There are 9 hidden switches. A switch that is on adds its own fixed numbers to the row, and there is some noise. The rows also spread widely along 11 directions, which tell nothing about the answers.
In the rows, zero is written as 128.
Some rows, each with its switches (1 for on, 0 for off) after it:
[ 69 152  84  71 122 137 151 137 124 152 171 144 202 110 109 170 152  89
  70 110 154 140 119 113 148 152 102 137  97 153 118]  0 1 0 0 1 1 1 0 0
[ 91 122  93 129 105 128 155 120 143 144 157  95 136 118 159 109  91 139
 125 153 115 136 132 121 114 106 143 133 132 130 128]  0 1 1 1 0 1 1 0 1
[118  55  89 145 150 147 162 115 120 173 164 123 120 135 103  84 144 147
 145 140 138 136 146  98 103 118 159 140 122 126 129]  0 1 0 1 0 1 1 1 1
[108  99  94 142 147 169 174 115 157 170 151 106 137 100 149 110 123 173
 124 186  68 112 159 145 129 109 161  94 157  92 108]  1 1 0 0 0 0 0 1 1
[123 101 148  98 160 129 150 152 147  89 146 120 125 120 117 143 185 145
 129 153 152 124 154  85 128 168 121 152  94 154 105]  0 1 0 0 0 0 0 0 0
[ 86  95 123  91 146 140 154 122 156 120 116 157 129 162  86 113 145 135
 128 144 158 148 139 101 110 192 167 147 108 157 116]  1 0 0 1 0 1 0 1 1
[124 137 103 112 144 107 157  98  87  78 133 134 144 127 164 150 125 154
 152 140  84 119 147 172 102 143 139  69 150  94 174]  0 1 1 0 0 0 1 1 1
[109 165  86 119 125 141 125  98 107 107 143 117 207  87 178 179 136 110
 121 154 102  91 140 142 136 139 125 112 142 118 126]  1 0 0 0 0 0 0 1 0
[144  70  98 147 177 106  92 146  88  83 109 136  79 141 122  86 133 119
 139  72 139 118 157  90  97 126  86 154  87 177 123]  1 0 1 1 1 0 0 1 0
[ 54 116  43  79 129 198  92 137 134 249 123 164 203 106 128 169 105 100
  56 113 162 120 162  90 158 143 123 159 103 174  73]  0 1 1 1 0 0 1 0 0
[ 94  83  53 134 164 130 143 148 108 161 170 131 139  96 120  95 126 124
  73  92 111 119 154 116 141  95  57 143 114 144 109]  1 1 1 1 0 0 1 0 1
[ 89 141 129  79 134 121  68 121 126 106 106 146 178  80 146 171 120 109
 125 163 145  94 135  93 167 142  89 190 116 207  97]  1 0 0 1 0 1 0 1 0
[ 87 121 169  54 163 127 115 143 160 121 110 151 129  74 118 158 140 164
 114 192 104 101 142 119 187 136  84 149 130 190  95]  1 1 0 0 1 0 0 1 0
[ 62  96  99 113 124 159 133 109 186 184 131 128 160 121 118 103 118 143
 109 163 113 156 129 123 150 145 152 130 147 157 106]  1 1 0 1 0 1 1 1 1
[135  53 164 147 143 120 116 108 113 116  99  78  72 133 150 121 121 181
 198 171 126 127 159  81  97  80 176 102 137 162 138]  0 1 1 1 0 0 0 1 0
[109  31  98 152 169 140 128 115 171 179 120 117  96 154 103  63 141 170
 139 110 107 180 150  95 114 125 173  97 134 163 107]  1 1 1 0 1 1 1 0 1
[ 86  99 135  75 158 137 129 152 157 146  97 166  90 138 110 108 107 156
 115 155 138 127 156 115 129 164 131 163 104 174  96]  1 1 1 0 0 0 0 1 1
[ 88 134  58 123 109 159 175  79 101 170 180 131 219 117 138 137 130 102
 114 148 137 114 122 137 114 150 166 134 143  87 144]  1 0 0 1 0 0 1 1 1
[ 84 100 120 144 128 124 161 128 163 133 182  80 148 106 122 106 143 115
 112 155 122 154 114 100 129 102 122 136 128 153 111]  1 0 0 0 0 1 1 1 1
[142  79 126 128 133 108 145  96 156 149 159 128 121 128 114  56 133 169
 166 167 113 141 115 148 148 146 130 157 162 125 158]  0 1 0 1 0 0 1 0 1
[123 112 121 127 136 121  93  93 165 112 115 117 153 111 175 124 130 161
 165 169  91 130 144 135 139 158 153 121 161 149 126]  0 1 1 0 0 0 1 1 1
[141 129  95 104 145 130 174 119  84 125 171 131 151 109 150 149 147 137
 131 154 137  82 156 123 112 138 129 148 110  98 134]  0 1 1 0 0 0 0 0 0
[ 77  62 131 118 139 183 143 113 162 214 114 101 105 110 137 127 104 187
 140 203 124 118 159  72 123  94 199 129 136 154  84]  1 1 1 1 1 0 1 1 0
[ 79 115  93  80 126 160 147 129 127 226 152 164 150 116  99 116  96 124
 106 154 141 129 125 126 138 124 147 164 116 145 112]  0 1 0 0 1 1 1 1 1

New rows, each followed by its switches (1 for on, 0 for off):
[106 119 134  89 142  92 142 133  99  85 138 141 106 111 136 126 106 146
 143 156 130 109 138 119 118 122  93 165 110 159 142]  0 1 1 1 0 1 1 1 1
[104 108  49 146 135 146 151 112 126 174 179 125 178  94 130  96 120 111
  97 139  93 109 134 140 145 102 106 139 144 115 115]  1 0 0 1 0 1 0 1 1
[111  86  74 106 156 129 136 138 145 209 134 188  93 158  73  28  84 123
  90  99 104 144 121 175 147 140  89 155 131 144 130]  1 0 1 0 1 0 0 1 1
[ 91 125  94 123 144 144 183 153 145 114 159 118 132 115 132 117 136 135
  94 145 108 123 153 131 112 139 121 119 110 111 107]  1 1 0 0 0 0 0 1 1
[110  90 120 128 135 137  91 137 132 134 118 111 118 116 155 111 118 121
 139 147 176 105 152  56 112 137 132 217  86 186  86]  1 1 1 1 0 0 0 1 0
[111  78 134 109 143 134 164 111 140 167 151 126 120 116  97 107 127 162
 145 193 110 125 135 123 142 103 144 129 150 140 130]  0 0 0 1 0 1 0 1 1
[112 119 113  84 124 125 172 104  82 129 124 159 129 167 107 126 116 143
 150 127 153 136 135 144  93 164 174 108 120 104 177]  0 1 0 1 0 0 0 0 1
[125  95 119  98 158 110 149 141  70 140 140 150  93 123 116 112 109 140
 135 136 132 105 151 129 112 103 100 148 106 140 141]  0 1 1 0 0 0 0 1 1
[115 108  81 147 134 127  80  93 105 127 111 122 158 118 152 121 112 115
 144 113 112 127 131 123 128 113 120 119 143 163 139]  1 0 0 1 0 1 1 1 0
[ 92 105 105 106 106 152 147 107 114 218 138 124 137 151 116 115  83 114
 132 147 152 145 123 117 103 106 194 128 125 135 128]  0 0 1 0 1 0 0 1 1
[145  87  90 132 140 122 159 105 131 153 175 135 141 132 101  70 143 134
 147 141 128 127 124 123 127 140 143 166 130 118 136]  0 0 0 1 1 1 0 0 1
[116  72 105 142 149 128  88  89 129 138 105 120 143 118 141 105 130 151
 164 141 104 135 148 112 133 121 155 114 151 164 127]  1 1 0 1 0 1 0 1 1
[ 85 133 117 126 100 144 126 120 199 151 126 108 130 117 155  86  72 151
 128 183 104 139 118 138 141 134 144 156 149 143 109]  1 0 0 1 0 0 1 0 1
[ 79  91 164  48 143 145 149  91 157 171 102 166 149 149  86 146 149 170
 151 186 159 148 134 105 139 190 207 133 135 166 119]  1 1 0 0 0 1 0 0 1
[106 129 116  79 120 140 192 140 131 186 154 166 102 157  91  74 102 129
 111 145 164 125 112 141 114 162 143 189  98 114 135]  1 1 0 0 1 0 0 0 0
[109 132 148 114 120  92  78 120 139 109 105 111 115 102 178 101  73 137
 156 166 114 116 124 131 141 112 108 173 134 185 125]  1 1 1 0 0 0 0 1 1
[112 146 128 104 109 119 138 104  99 124 126 125 134 131 149 123  99 125
 154 147 136 117 115 141 110 133 154 135 125 128 155]  1 1 0 0 1 0 0 1 0
[102 138 157  86 117  59 115 104 107 110 119 134 109 143 117 100  85 124
 143 112 117 161  75 171 150 107  81 110 152 179 189]  1 0 1 0 1 0 1 0 0
[116  87 169  96 122  90  96  98 122 148 117 132 119 159 100 107 125 120
 166 137 166 169  96 116 137 137 133 146 141 197 166]  0 0 1 0 0 0 1 1 0
[139 104  94 175 122 112  88 149 108 145 119  98  63 118 166  50  42 131
 160 114  95 127 135 135  99  45 112 145 115 153 128]  0 1 0 0 1 1 0 1 1
[ 83 105 165 102 124 131 131 111 148 155 137  83 153  81 151 153 125 158
 146 204 128 124 133  86 151  91 159 135 143 169 102]  1 1 0 0 0 0 0 0 1
[ 92 150  86  97 122 122 158 138 112 110 144 136 129 118 158 132  85 138
 116 142 124 111 145 135 106 130 117 147 106 125 129]  0 1 1 1 0 1 1 0 1
[154 104 106 155 155  99  95  90  79  61  93 122 111 149 180 118 112 147
 192 101 118 127 154 124  71 140 164 105 130 135 156]  1 0 1 0 0 0 1 0 1
[102 117  85 110 172 155 180 134 148 117 143 132 132  92 165 148 131 186
 111 179  74  91 184 127 118 139 142 111 127 102  89]  1 1 1 0 0 1 1 0 1
[108  86 104 123 161 131 143 119 118 123 122 149 105 134 111 100 114 155
 140 136 105 129 146 132 114 124 126 117 133 140 136]  1 0 0 1 0 1 1 1 1
[110 144  68 121 135  95 140 152  85 111 146 140 117 129 138  96  85 105
  91  78  88 130 136 187 121 103  53  97 120 124 162]  0 1 1 0 0 0 0 1 1
[120 122 162  95 118 126 141 116 131 126 113 126 100 143 133 123 107 154
 174 185 143 126 127 123 107 140 171 145 122 145 144]  0 1 0 0 0 1 0 1 0
[ 67  99 126  80 136 140 160 121 162 148 148 126 161 118  99 150 153 152
 111 162 130 156 136 105 150 142 142 111 132 158 120]  0 1 0 1 0 1 1 0 1
[ 94 125  79 145  91 124 159 104 173 165 183  93 162 119 153  62 100 115
 116 167 122 134 108 130 129 131 141 183 138 125 120]  1 1 1 1 0 1 0 1 1
[112 118 102 112 141  93  95 103  96  86 107 157 145 145 113 118 117 119
 141  78 100 157 119 167 132 143  99  73 149 157 181]  0 0 0 1 1 0 1 1 1
[ 93  94  88 103 150 148 148 128 103 171 135 138 143 133 122 146 128 136
 112 113 137 141 160 110 108 129 150 100 116 135 122]  0 1 1 0 0 0 1 0 1
[163  76  89 139 159 140 126 117  80 150 136 149 109 134 136  89 124 139
 177 140 147  97 161 107  82 134 168 180 103 119 128]  0 1 0 0 0 1 0 1 1
[110 127  85 102 144 124 146 130 123 135 173 127 171  85 133 146 139 121
  94 152 113  95 142 120 161 113  73 151 125 145 111]  0 0 1 1 0 1 0 0 0
[115  58  88 148 174 110 140 136 131 161 154 130  91 120 100  48 123 148
 106  98  76 151 135 150 143  89  73 106 141 149 133]  1 1 1 0 1 0 1 1 1
[101 148  68 106 102  98 154 134 119 152 150 169 110 179 111  31  64  88
 104  83 145 149  95 175  98 165 112 183  98 127 159]  1 1 1 0 1 1 0 1 1
[107 113  57 134 149 171 132 150 122 156 117 127 126 133 153 136 111 129
  95 109 106 119 180 129 101 127 132  93 106 121 104]  0 1 1 0 0 0 0 1 0
[116  97 112 106 147 143 144 126 140 168 114 158  84 154 118  77  99 158
 138 145 130 123 137 133 106 158 155 158 117 134 127]  1 1 1 0 1 0 1 1 0
[104 128 108  83 150 134 153 130 104  72 142 152 165 124 117 176 182 125
 119 123 158 114 150  95 108 194 129 135  92 134 134]  0 1 0 1 1 0 1 1 0
[101  92 115 109 162 119 146 145 129 124 164 129 144 102 103 126 164 133
 103 128 111 144 140 124 148 124  82 114 127 151 130]  0 1 0 0 0 0 1 1 1
[106 144  95 146 107 129 105 101  90 124 131  95 152  68 211 131  61 142
 160 173  92  84 138 135 120  72 129 141 149 125 136]  1 1 0 1 0 0 1 1 1
[139  33 145  98 219  96 132  87 107 109 105 171 105 137  77 118 186 189
 168 141  80 137 160 137 151 141 123  68 167 166 152]  1 0 1 0 0 1 0 1 1
